The same things were measured in two ways. Each way mixes the same 11 hidden numbers, adds some noise and spreads widely along 6 directions of its own, which tell nothing about the thing.
Some things both ways: the first way, then the second way.
[ -6, -11,  18,  23,  22,  16, -22,   1, -16,  15,  -4,  16,  20,  -3,  11,
   8,  -2,  -1, -14,  31, -24, -25,  -3,  -9, -16, -10,  -9, -27]
[ 15, -20,   3,  -9, -14, -10, -12,   8, -32, -12,  10,  13,   4,   6, -12,
   4,  -7,  23,   0,   6, -20,   2,  -3, -27,  17]

[-12,   8,  -1,  -7,  -4,   1, -21,  -2,  -4,  17,  17, -13,  14,  -4, -42,
   4,   8, -18,   5,  -6,   0, -13,  -2,   1, -17,   3,  16,  30]
[-15,  -7, -16,  -1,   1, -17,   7,   1,   6,   4,   5,   5,  -6,  32,   4,
  11,  14,  -2,  -9, -12,   6,  10,   4,  12,   8]

[ -7,  34,  12,  -8,   8,   0, -20,  -2,  14,  -6,   7,  -8,   1,  -8, -31,
  10,  -1,  13, -17, -11,   4, -20,  28,  20,   9,   5,  30,  13]
[-35,  32, -18,   6,   8,  -2,  22,   6,  20,  27, -11,  -3, -10,   9,  -2,
  17,   2, -55,  -9, -13,  30,  25,   3,  13, -17]

[ 12,  31,  24, -15, -11,  -4, -18,   7,   7, -22,   9,  26,  39,  -6,   7,
   6,  24,  34,  12, -29, -11,   3, -36,  -8,  11, -42,  25,   4]
[ 16, -20,   3,  19,  25,   1,  -4, -15,  10, -19,  -1, -21, -11,  -4,  12,
 -20, -28,  -4,  14, -16, -18, -20, -29, -26,   3]

[  1,   5,   4, -20, -23,   3,   5,  14,  -4,  -1,   3,   4,   8,  -3,   5,
 -11,  12,   0,   1,  -4,  12,  -2, -10,  13,   9,  16,   8,  15]
[ 26,  -1,   1, -10,   7, -26,  -8,   2,   2,   0, -18,  27, -16,  19,   9,
  26,   4,   4,  -2, -17,  19,  26,  -8, -19,   3]

[ -4,   4,   0,   0,  12,  -4, -11,  -6,   2,   4,  -2,  -5,  11,   2, -12,
  -1,  -3,   2, -13,  20,  -2,  -7,   8,  13,  -7,  13,  -2,   9]
[  5,  -7, -42,   3,   2, -26,  14,  -3,  -5,  23,  -7,  39, -18,  48,   5,
  44, -29,  11, -43, -18, -19,  34,   6, -27,  39]

[-24,  16,  23,  -4,  12,   6, -24,   8,  20,  17,   6,  -7,  12,  11, -29,
  15,  -5,   8, -17,   7, -15, -22,  24,  15,  -7,  14,  20,  11]
[-22,   8, -15,  14,  -3,  -1,  21,  23,  -2,  13,   0,  -7,  13,  27, -19,
  20,   0, -27, -15,  -2, -11,  14,  14,  -1,   3]

[-25,  -8,   3, -11,  24,  11, -18,   1,  -8,  23,   0,  -7,  15, -16,  -4,
  -8,   2,  -9,  -2,  17, -10, -38,  21,  19,  -9,   7, -11,   8]
[-13,  -3,  -8,  24,  -7,  14,  15,  29,  28,  20,  -5, -17,  -3,   9,  23,
   9,   9, -15,   9, -16,  16,  -7,  -8,   7,   0]

[-11,  -5,  21, -12,   6,   8, -12,  12,  13,   6,  -4,  11,  14,  17,   8,
   8,   3,   4, -11,  31,  -7, -33,   1,  -1,  -5,  -8,  -4, -26]
[-28,  -2, -17,  19,   5,   6,   6, -13,  -6,   7,   7,  -8,   7,  -7,  -8,
  13, -21,   2, -21, -10,  15,   7,  -7,  -5, -20]

[-32,  19,  15,   8,  19, -22, -33, -25,  -2,  -6,  23,   2,  14,   0,  -8,
   8,  -3,  -7,  -8,   1, -16,   4,   4,   2,  -6, -21,  -7,  -7]
[ -1,  -5, -12, -10,  -1,   1, -21,  -9, -12, -18,  16,  18, -10,  11,   1,
   2, -13,  24, -22,  -1, -31,  -4,  13, -21,  19]

[ -9,   1,  35, -13,  -4, -25, -30,  -4,  12, -20,  30,   7,  -4,  -1, -12,
  -3,   2,  -3,  -4, -12,   9,   5,  18,   3,  21,  -4,  11,  14]
[ -1, -13,   1,  11,   8, -11,   6,  -7,  28,  10,   6,  -1, -13,  12,  21,
  10,  -3,  -6,  -2,  -7,   8,  -3,  -4,  19,  -8]

[  1, -11,  10,  16,   7,   7,  -5,  -2, -18,   6,  -7,  20,   8,   2,  17,
   2, -15,  -6,  -5,  20, -18, -11,   1,  -3,   2,  -8, -27, -20]
[ 12, -19,   5, -11,  -9,   8,  -2,   0,  10,   0,  11, -15,  -9,  21,   2,
 -23,  22,  14,  16, -11,   1,  -9, -12,  12,  10]

[ -1, -14,  -2,   1,   7, -26, -15, -19,   3, -12,  15,  -8,   1,  -1,  -3,
 -16,   2,  -8, -22,  19,  20,  -7,  18,  17,  -2,  24,   0,   8]
[ 23,  18,  13,  -6,   4,  -3,  13,  24,   2,  15, -28,   3,   5,   8,   8,
   7,  10, -28,  23,   0,   4,   1,  -6, -11,  15]

[ -7, -16,  21,  25,   4, -12, -17,  -3, -22,  12,  10,  17,  11,  22,  11,
  12,  -2, -18,   3,  26,  -8,  13, -23, -18, -14, -10,  -9, -23]
[ 18, -23,  11,   5,   2, -11,  12,  12,  23,   0,  -2, -19,   0,  49,  12,
 -14,  20,  -8,  30,  -6, -24, -17,  -4,  34,  29]

[  0,  -8,  16,  11,  35,   1, -33, -13,  -4,  -8,  10,  13,   8, -21,   1,
  -5,  -9,   7, -17,  12,  -1, -35,  34,  -1,   8, -14,   0, -12]
[ -2,  -8, -12,   0,  -9,   2,  -4,  -8, -12,   5,  11,   3,  -3, -30,   4,
  -9, -10,   5,  -6,   9,   7,  -6,  -9,  -9,  -2]

[ -7,  25, -24, -12,  -9,  28,   6,   3, -10,   8, -15,  -2,  31,  -4,  -2,
  -3,  10,   8, -10,  24,  -9,  -6, -22,   0, -23,  10,  -3,  -3]
[ -3,  18,  20,  -3,   6,  22, -20,  -5, -14, -23,   8,  -4,  -2,  -3, -18,
 -12,  -6,  10,  -6,   0, -14,   3,   1, -15, -20]

[-21,   3,  19,   2,  -8,  -4, -28, -16,   5, -12,  30,  26,  25, -10,  22,
 -20,  -5,  14, -13, -13, -15,  -3,  19, -10,  11,  -4,  -9,  -2]
[  1,   9, -25,  -8, -25,  27,   0,  22,  10,  12,  22, -17,  24, -22, -30,
 -14,  31, -22,  -6,  15,  -5,   8,  27,   2, -18]

[-10,   8,  27,   6,  16,  -4, -19,   3,   7,   6,  -2,  -1,   8,  16,  -3,
   8,  -5,   7,  -6,  14, -16, -10,  18,  11,   5,  -9,   7,  -4]
[  1,   2,  -2,  25,   9, -14,   4, -10, -16,  10, -38,  29, -10,   3,  14,
  42, -51,  10, -20, -13,  17,  22, -10, -18,  15]

[-18,  20,   3,   3,   7,  18,  -8, -11, -17,  -9,   3,  16,  18,  -9,  24,
   0, -12,   5,  -8,   7, -19, -11,   4, -12,   5, -31, -22, -32]
[ -9,   2, -11,  -9,  -6,  17, -19, -21,  -4, -13,  24,   8, -17, -15,  -9,
 -19,  -1,  21, -23,   0,   4,  -1,  10,   0, -12]

[-12,  14,   6,  -6,  14,  54, -16,  10,  -7,  18, -23,   8,  41,  -4,  11,
  -3,   3,  13,  -7,   2, -14, -19,   6,   4,  10,   3,  12,   9]
[ 22, -25,  -2, -17,   3,  -9,  -9,  -7,   1,  -9,  21,  16,  -7,  -3,   0,
  12,  -4,  22, -25,   9, -12,  -2,  19, -21,  -2]

[  3,   5,  18, -10, -23, -20, -11,   5,  -4,  -8,  15,  18, -10,  15,   2,
   0,  17, -15,  14,  17,   8,  -2, -15, -11,   1, -16,  -3, -21]
[  5,   0,  11, -11,   7, -12,  12,  10, -10,   3,  -4,   0,  -4,   7,  -7,
  -4,  19,  -1,   5,   4,  24,   8, -14,   0,  -7]

[  1,   5,  -9,   2,  14,   6, -26,  -4, -11,  24,  -6,  -4,  -2,  -4, -39,
   8,  21, -28,   2,  25,  12, -27,  -1,  13, -19,  13,   6,  12]
[-33,  11,  11,  -7,   2, -26, -26,  -9, -48, -12, -15,  28,  -3,   8,   1,
  32, -38,  28, -16,   2,  -4,  14, -14, -31,  17]

[  2,   3,  16,  14,   3,  22,  -7,   9, -11,   9,  -3,  18,  -2, -10,   4,
  -1, -20,   7, -12,  13, -24, -28,  31,  -3,   5,  -1, -14, -18]
[-21,  20,  27,   9, -21,  27, -25,  -4, -33, -15,  -5, -10,   7, -35, -24,
 -19,  -8,  17,  13,   6,  27,   6, -17,  12, -30]

[-20,   6,  28, -13,  17,   3,   4,  30,  -8,  20, -19,   1,   3,  25,  10,
  24,   3,  -5,   9,  36,   1,  -8, -19,  17,   1,   0,   3, -23]
[  1,  14,   1,  -3,  -3, -11,   2,  13, -18,   7, -25,  17,  13,   3,   1,
  19,   5,  -8,  10,  -1,  16,  11,  -1,  -4,   8]

[-31,  35,  24,  -9,   7,  -5, -31,   7,  -3,  18,   9,  15,  16,  16, -12,
  22,  23,  -7,  23,  10, -18, -12, -28,  -8, -17, -34,  11, -18]
[-28, -21, -15,  15,   9,  -1,   6,   4,  11, -13,  32, -17, -10,  26,   0,
  -5,  -2,   3, -22,  -4, -26, -13,   2,  -1,   3]

[  2,  -8,  24, -10,  -1,   3, -28,   3,  12,  -7,  17,  19,  11, -11, -11,
  -6,   3,   5, -10, -12,   3, -19,  15,   1,  17,   7,   8,  16]
[ -9,  12,  -8, -22, -13,  -1, -16,  -4, -22,   9,   1,   6,  26, -32, -17,
   6,  10,   0,   2,   7,  26,  15,   0, -12, -26]

[  0, -23,   0,  14,  10, -30, -13, -25,  -4, -22,  28, -10,  -5, -14,  -4,
  -9, -15,  -8, -36,  20,  25, -14,  26,   4,  -5,  14,   3, -12]
[  0,  23,  -1,   6,   5, -15, -12, -12,  -8,   2, -31,  23,  -4,   3,  14,
  13, -12, -18,  18, -11,  15,  15, -10,   6,   8]

[  8,  -6,   0, -28, -25, -13,  11,   6, -15, -20,   9,  20,  11, -19,  27,
 -27,  11,   3,  10,  -5,  11,  12, -21,   6,  16,   9, -23,  12]
[ 16,  19,  -3,  11,  -5,  -1,  -3,  12,   8,  24, -38,  16,  -6,   7,  25,
  23, -11,   0,  18, -19,  21,  20, -25, -15,  12]

Other things, the second way, with their names:
<67>: [ 12,  10,  23,  24,  19,   8,  14,  12,   5,  -5, -17, -20,  -4,  13,   7,
 -17,  -1, -15,  25,  -4,  -4, -14, -27,   8,   1]
<245>: [ 19, -26,   3, -45,  12, -14,  -8, -11,  13, -15,  50,  -5, -20,  24, -12,
 -27,  44,  27, -15,   6, -12,  -6,   0,  -7, -12]
<291>: [ -8, -15,   7,  32,  17,  10,  -4, -13,  10, -22,   9, -17, -23,  26,  15,
 -18, -29,  15,  -2, -12, -35, -25, -16,   8,  20]
<431>: [ 46, -25,  14,   7,   8, -16, -11,   9,   0, -14,  -3,   4,  -9,  16,   6,
   1,  -6,  22,  13,  -2, -23,   2, -21, -24,  13]
<223>: [  0, -23,  -1,  32,   7, -20,   4,  21,   4,   3, -11,   0,   1,  23,  22,
  30, -17,   1,   9, -12,  -9,   0, -17, -12,  16]
<426>: [ 14,  -8,  13,  15,   7,   7,  -8, -15,  10,  -9,  14, -12,  -3,   1,  10,
 -20,  -7,  12,  13,   2, -20, -18, -13,  14,  -8]
<349>: [ -7,   8,  -7, -31, -15,   4, -29, -12, -19,  -6,  27,  13,  -3, -21, -16,
  -7,   6,  19, -17,  10,  -1,  10,   6, -20, -17]
<327>: [ -3,   4,  27,   0,  -7,  26, -20, -30, -17, -13,   4,  -3,   2, -34,  -2,
 -18, -25,  13,   8,   5,   5, -17,   1,   7, -19]
<303>: [  9, -29, -15,  -5,   0, -14,  -8,   4, -13, -19,  19,  14, -10,  22,  -4,
   1,  -5,  22, -21,   5, -39,  -4,  10, -17,  31]
<154>: [ 22, -45,  46,  -5,  22,  -3, -12,   2,  -3, -56,  27, -18, -32,  27, -10,
 -28,   4,  35,  -1,  -2, -27, -28,  -6, -13,   2]
<39>: [  3,  20,  24,  -5,   0, -11, -15, -11,   4,  15, -24,  13, -22, -13,  12,
  15, -12, -11,  20, -14,  50,  28, -29,   0, -26]
<168>: [-12,  -5,   8,  14,  10,  -9,   1,   8, -18,   0,  -7,   1,   8,   2,  10,
  19, -16,  16,  -7,   3,   3,  -5, -15, -14,  -3]
<328>: [ 16, -24,  25,  13,  19, -20,  17,  15, -27, -26, -15,  10,  -7,  21,   3,
  11, -29,  -5,  -5,  12, -30, -21,  12, -18,  40]
<254>: [ 32,  11,  -6, -24,  -7,   4,  -1,  -7,  21,  26,  -3,   0,   4, -22,  -5,
  -7,  28, -18,  19,  -7,  41,  22,  -7,  -1, -31]
<278>: [-15,  10,  25,   9,   4,   0,  19,  13,  -9,  13,  -6, -13,  13,  24,   4,
   4,   3,   1,   6,  10,  -3, -12,  -7,  22,   3]
<231>: [-11,  -1,  -3,  -5, -13,  -4, -19,   1, -16, -10,  16,   6,  -4, -13, -13,
 -12,  13,  18,  -8,  17,   4,   7,  -6,   9,  -9]
<332>: [ 20, -19,  11, -18,   4,   6,  13,  27,  35,   6,  10, -15,  -5,   5,  18,
   2,  34,  -6,   5,  -1,   5, -21,   9, -11,  -4]
<404>: [-11, -11,   5,  18,   9, -16,  -2,  -6,   3,  -3,  -3,  -3,   3,  10,  17,
   8, -13,   0,   2,   7,  -7, -15,  -1,  23,   7]
<298>: [ 19,   6, -23, -17,  17, -23,  23,   5,   7,  16, -11,  12,  -5,  32,  -8,
   7,  22, -18, -13, -11,  10,  24,  -2,  -6,  12]
<378>: [-28,  10, -11,  31,  10,  -8,  -1, -11,  10,   8, -22,   6, -11,  11,  22,
  27, -32,  -5,  -8, -19,  16,   9, -12,  11,   3]
<247>: [ -5,  -7,  -7,   1,   2,  -5,  -4,  -8,  -1,  -2,  10,   0,   0,  11,  -2,
   1,  -5,   5, -10,  -2,  -9,   3,  -1,  -2,   0]
<49>: [-14,  44,   6,  -4, -18,  -4, -23,   0, -50,  11, -29,  36,  16,  -9, -22,
  36, -21,  15, -10,   0,  26,  50,  -8, -15, -16]
<347>: [-10,   4, -12,  13,  -4,   8,   0, -11,   6,   5,   8,   6,  -8, -10,  -2,
   4, -17,  -1, -20,   8,  -1,   5,  16,  21,  -8]
<211>: [  3,   3,  18,  23,   4,  24, -28, -18, -13, -32,  -5,  -6,   9, -41,   3,
 -15, -36,   9,   8,  14, -18, -26,   3,   0, -10]
<122>: [-10,  11,  17,  27,  13,   8,   0,   6,   1, -20, -18,  -9,  -4,  16,   2,
   2, -20, -18,  11, -12, -11,  -6,   0,   5,   6]
<264>: [ 11,  -4,  -9,  -6,   7, -20,  24,  17,  16,  24,  -1,   5,   2,  35,   8,
  19,  16, -14,  -5,   2,  -7,   7,   5,   2,  15]
<261>: [ -6,  18,   6,  36,   7,  11,  22,  25,  17,   8, -36, -20,  -1,  22,   6,
   0, -16, -51,  26, -12, -10,  -1,  -6,  15,  23]
<171>: [-12,  10,   3,  19,   4,  -2, -14,   3, -11,  -3, -22,   5,  12,  -7,   5,
  19, -21,   5,   0,   1,   4,   8,  -7,  -2,  -3]
<38>: [-14,  12, -19,  -7, -18,   7,  -5,  19,  -4,   2,   9,   1,  -1, -13, -24,
  -4,  17, -24,  -4,   6,   5,  19,  15,  -1,  -8]
<357>: [ -3,  20,  10,  17,   9,  -9, -15,   3, -22,  -7, -43,  20,  -2, -11,   9,
  23, -31,   2,   4,  -3,  18,  17, -16, -15,   5]
<30>: [-17,   9, -14, -27, -18,  14,   1,   8, -33,   4,  22,  -3,  25, -19, -39,
 -15,  12,  12, -27,  31, -12,  -1,  19,  -9,   2]
<65>: [ 19, -15,   1, -30,  -4,   1, -10,  -8,   4, -10,  16,  -3, -11,  -4,  -1,
 -34,  24,  15,   6,   9,  -6, -17,   0,   7,  13]
<269>: [ -1,  -7,  16, -19,   2,  14,  -8,   3, -10, -15,  29, -14,  -2,  -4, -16,
 -23,  22,  30, -11,   8,   0,  -9,  -9, -12, -20]
<374>: [-13,  -2,  -2,  12,  19,  -9,  11,   4,  32,   2,   2, -12, -15,  44,  26,
  -2,  17,  -6,   6, -12,  -8, -13,  -9,  27,  11]
<295>: [  1, -36,  -2,  16,   6,   1,  15,   4,  20,  -7,  18, -20, -19,  11,   5,
 -14,  -7,  -1, -11,   2, -17, -21,   0,  12,  15]

Some of these things the first way, each followed by its name:
[ -3,  10,  -2,  -9,  10,  12,  -7,  10,  -6,  18, -20,  11,   9,  22,  -1,
   3,   9,  -7,  12,  35,   3, -10,  -9,   3,  -2,   8,  -9,  -9]
<30>
[  0,   6,  14, -10,  -1,  -2,  -9,  -2,  -5, -22,   4,  27,  -1, -12,  20,
  -7,   1,   5,  -8,   8,   6,  -5,   4,   3,  22,  -1, -18, -20]
<349>
[-11,  14,  25,   4,   1, -14, -26,   3, -10,   0,  25,  27, -11,  -6,  -5,
  -4,  -1,  -1,  13,   0,  -3,  -8,  18, -10,   9,  -9,   5, -10]
<231>
[  2,  34,  11, -22,  -3,  13, -10,  19,   4,  10, -11,  15,   3,  10, -27,
   7,  13,   6,  19,  -5,   5,  -3,  -2,  12,  16,  11,  16,  22]
<245>
[-12,  -4,  14,  20,  27,  13, -36,  -8,  -1,  14,   1,   9,   8,  13, -23,
  12, -13, -17, -16,  38, -15, -13,  14, -17, -16,   0, -12, -15]
<278>
[ 15,  -3,   4,   8,   2,   9, -14,  -1,  -6,  -6,   1,  20,  25, -16,  10,
 -16,   1,  19, -14,   2,  -3,  -7,   5,  -4,   3,   7,   6,   9]
<254>
[-10, -36,  35, -12, -20, -17, -16,   6,   1, -17,  30,  29,   4,  -4,  38,
 -15,   7,  -8, -10,  11,   6, -17,  -5, -13,  12,  -4, -18, -28]
<223>
[-12,   3,  14, -12,   1, -19, -22,  -6,  19,   0,  14,   7, -14,   9, -17,
  -9,  -3,  -8,  -3,  14,   2, -22,  36,  14,  10,  17, -14,   7]
<269>
[-13,  10,  19,   6,   8, -23, -46, -15,   7,   2,  29,   4,  13,   8, -35,
   2,  12, -11,   2,   1,  -2,   9,   4,  -8, -11,  -4,  19,  22]
<264>
[  1,  -2,   3,   1, -26,   0,  -7,  -7,  10,   2,   7,  -6,  -5,  11,   0,
 -11,   3, -13, -15,   3,   4, -23,  29,  16,   9,  15,  -1,   5]
<154>
[ -6,  26,  17,  -4,  16, -11, -18,   6,  11,   1,   8,  -4,   6,   1, -33,
   9,  -9,  20,  -6,   1,  -8, -10,  21,   7,  -3,   0,  25,  15]
<67>
[-16,  19,  20, -16, -38, -24,  -8,  -9,   7, -28,  35,   4,  13,   5,   7,
   1,   7,   0,  -4, -22,  -3,  19, -19,  -6,   7, -23,   5,  -4]
<122>
[-10,   8,  30,   7,  20, -22, -32,  -6,   1, -13,  20,  16,  12,   2,  -8,
   7,  -3,  10,  -5,  15, -10,  10,  -5, -16,  -6, -19,   6, -12]
<426>
[-14,   5,  26,  -3,  13,  -8, -18,  -5,   7, -15,  13,   0,  -1,  -1,   3,
  -5, -20,  10, -20,   2,   2,  -2,  39,   7,  23,   5,   4,  -2]
<347>
[ 16,  16,  19,  21,  11, -14, -33,  -9,  -4,  -5,  12,   8,  -8, -18, -30,
   1,   6,   4,  -9,   0,  -7,  -9,  27,  13,  -2,   4,  19,  13]
<39>
[  2,   5,   8,   2,  17,  10, -14,  20,  -3,  27, -11,   2,  22,  -4, -17,
  -6,   6,  19,   2,  13,  -5, -17,  12,  17, -10,  28,  28,  31]
<431>
[-11,  -8,  13,  -8,   3, -21, -18, -17,  10, -24,  22,  -4,  16,  -1,  13,
 -16,  -5,   6, -21,  -2,  14,   0,  18,   5,  12,   0,   6,   5]
<211>
